There are 5 ways to turn a row about zero (a turn may also mirror it). The second row of each pair is the first, turned, with some noise.
Known pairs, each followed by its turn:
[ 8 58 10 72]
[-16 -14  26  88] => nepu

[ 27 -12  21 -26]
[  6  41   5 -22] => nepu

[-30  27   6 -14]
[ 32 -19  15   9] => nepu

[-2 16  2 -5]
[13 14 -1  4] => bugog

[ 47   4 -55 -17]
[ 21 -21  -9 -72] => Fimer

[  8  16  14 -17]
[-20  11   1 -20] => Fol

[ -3   0  10 -18]
[-15  -3   5  -9] => Fol

[-50 -18  40   4]
[ 20   3  59 -15] => Fol

[-4 -7 18 -1]
[-15  -5   8  -4] => boke

[  0 -13 -31 -29]
[-33  20  29  -5] => bugog

[-40 -32 -20   7]
[-30  35  24  -8] => Fimer

[-1 17 -5 41]
[27 30 -6 10] => Fimer

[-30   5   0   4]
[ 22 -19  -8   7] => nepu

[-2  3 21 37]
[25 19 10 29] => Fimer

[-52 -11  13   0]
[ 21 -21  47 -12] => Fol

[-12  -2  -1  18]
[ -7  -3 -17 -10] => boke

[ 5  0 16 32]
[  5   2  -4 -33] => boke

[ 11  43  10 -28]
[  0 -25 -48   4] => Fimer

[-13 -18   4 -13]
[ 10   3 -19 -15] => nepu

[ 28  -1 -12 -10]
[-3  1 28 14] => bugog

[ -8 -16 -18 -19]
[-19  14  13  -7] => bugog

[  7  18 -29  -9]
[-12  25   8  23] => bugog

[-11  -4  33 -12]
[-24 -15  27  -7] => boke

[-4 32 -2 31]
[ 31 -18 -15 -22] => boke

[-36  32   7  17]
[ 31 -13  10 -37] => Fol

New pairs. What belongs after each?
[-12  13 -47  23]
[  7  43 -10 -35] => Fimer

[-1 56 -5  6]
[ 19  13 -51   2] => Fimer

[ 20 -23 -20   0]
[-30   4  -8 -21] => nepu

[ 21 -44  15 -22]
[-11 -38  42  -6] => Fimer

[-23   8  16 -24]
[-28  -1 -14  15] => Fimer

[-12  22 -25   6]
[ -7  20 -13  24] => bugog

[47 13 34 12]
[ 45 -33  -2  18] => Fimer

[ 30 -27 -21  -3]
[-4 42 -8 11] => boke

[ 42  41   5 -43]
[ 11 -55 -44 -15] => Fimer

[-29  40  16   9]
[ 13 -51   2 -12] => boke

[ 12   5 -17 -41]
[ 6  7 14 46] => boke

[13 -6 -3 17]
[  8  13 -12  12] => Fol

[ 12  31 -14  16]
[ 7  5 -4 38] => bugog

[  7  31 -14  18]
[ 39  -7 -12 -10] => boke

[ 31 -54 -26  38]
[-64  10 -42  -4] => nepu

[ 25 -17  22  -5]
[-6 36 -5 -5] => nepu

[ 59 -18  34 -30]
[-57  50  -2  20] => Fol

[-24  -4   0  19]
[-11 -12 -16 -15] => boke

[  4  21  -6 -27]
[ -7 -18 -28  -9] => Fimer

[ 40  37 -10  17]
[ -2  26 -50 -15] => Fol

[ 27 -23   3 -33]
[ -6 -44  14 -20] => Fimer

[23  2  3  6]
[-19  20   7   3] => nepu

[ 33  -2 -23   6]
[-16 -15  18  30] => bugog

[ 25   1  -2 -38]
[ 8  9 47 -1] => bugog

[69  6 13 -3]
[-31  46 -41   8] => Fol

[-36  39 -18  -8]
[-14  27 -47   0] => Fimer

[-13  20 -27  14]
[ 19 -22 -20  -5] => Fol

[ 17  29  16 -51]
[ 18 -12  49  34] => boke

[10  7 -3 -7]
[-11   1  -9  -4] => Fol

[ 16  21  -7 -16]
[11 13 23 19] => bugog

[-12  26 -20   9]
[ -3  19 -14  23] => bugog

[28 -1 11 19]
[  0  31 -12   4] => Fol

[ 6  3 25 -5]
[13 19  1  2] => nepu

[ -8  32   2 -48]
[-44 -28   4 -34] => Fol

[ -1 -37 -10  -4]
[-11   1 -27 -24] => nepu

[-42  12 -12  -7]
[-30  25 -18   1] => Fimer

[ 10 -15 -11 -10]
[-15  -5  -2  18] => Fol

[-34   8  -5  17]
[ 13 -28 -11  18] => nepu

[-14 -74 -16   7]
[ 16 -11  30  74] => Fol

[-37 -10  39   8]
[ 40   2 -30  18] => nepu

[-12 -27   1  16]
[-20 -15 -14 -18] => bugog

[19 48  1 15]
[-5  3 42 35] => nepu

[18 22  7 16]
[-9 13 16 22] => nepu

[  2  23 -29  -6]
[ -1   8 -27 -25] => Fimer

[ 54   4 -13  27]
[  2  32 -52  22] => Fol

[  1 -29  28  16]
[  3 -37  -5 -25] => bugog

[ 22  15 -25  13]
[  8  -2 -40  -2] => Fol

[  6 -16 -12 -10]
[-16  -2  17  -2] => bugog

[-24  31  20  43]
[ 15 -14  -1  54] => nepu

[ 3 16  7 33]
[ 27  22 -10 -13] => Fol

[ 23  36  14 -78]
[ 29  26  62 -46] => nepu

[-24  -2   2 -32]
[-42  -4  -7   1] => Fimer

[ 33 -44   3 -63]
[ -1  43  -2 -73] => nepu

[ 0  0  9 29]
[22 19  7 15] => Fimer

[  9   7 -27   6]
[ 18   8 -14   9] => boke

[ -7  26  23 -14]
[29  6 22  3] => nepu

[ 29 -34 -15  16]
[ 16  -7  40 -21] => Fimer

[-14  15 -17  20]
[ -5   7 -28  17] => bugog

[ -2 -11 -39   6]
[-39   6  -3  13] => bugog

[-45  17  38  12]
[ 34   8 -45 -26] => bugog

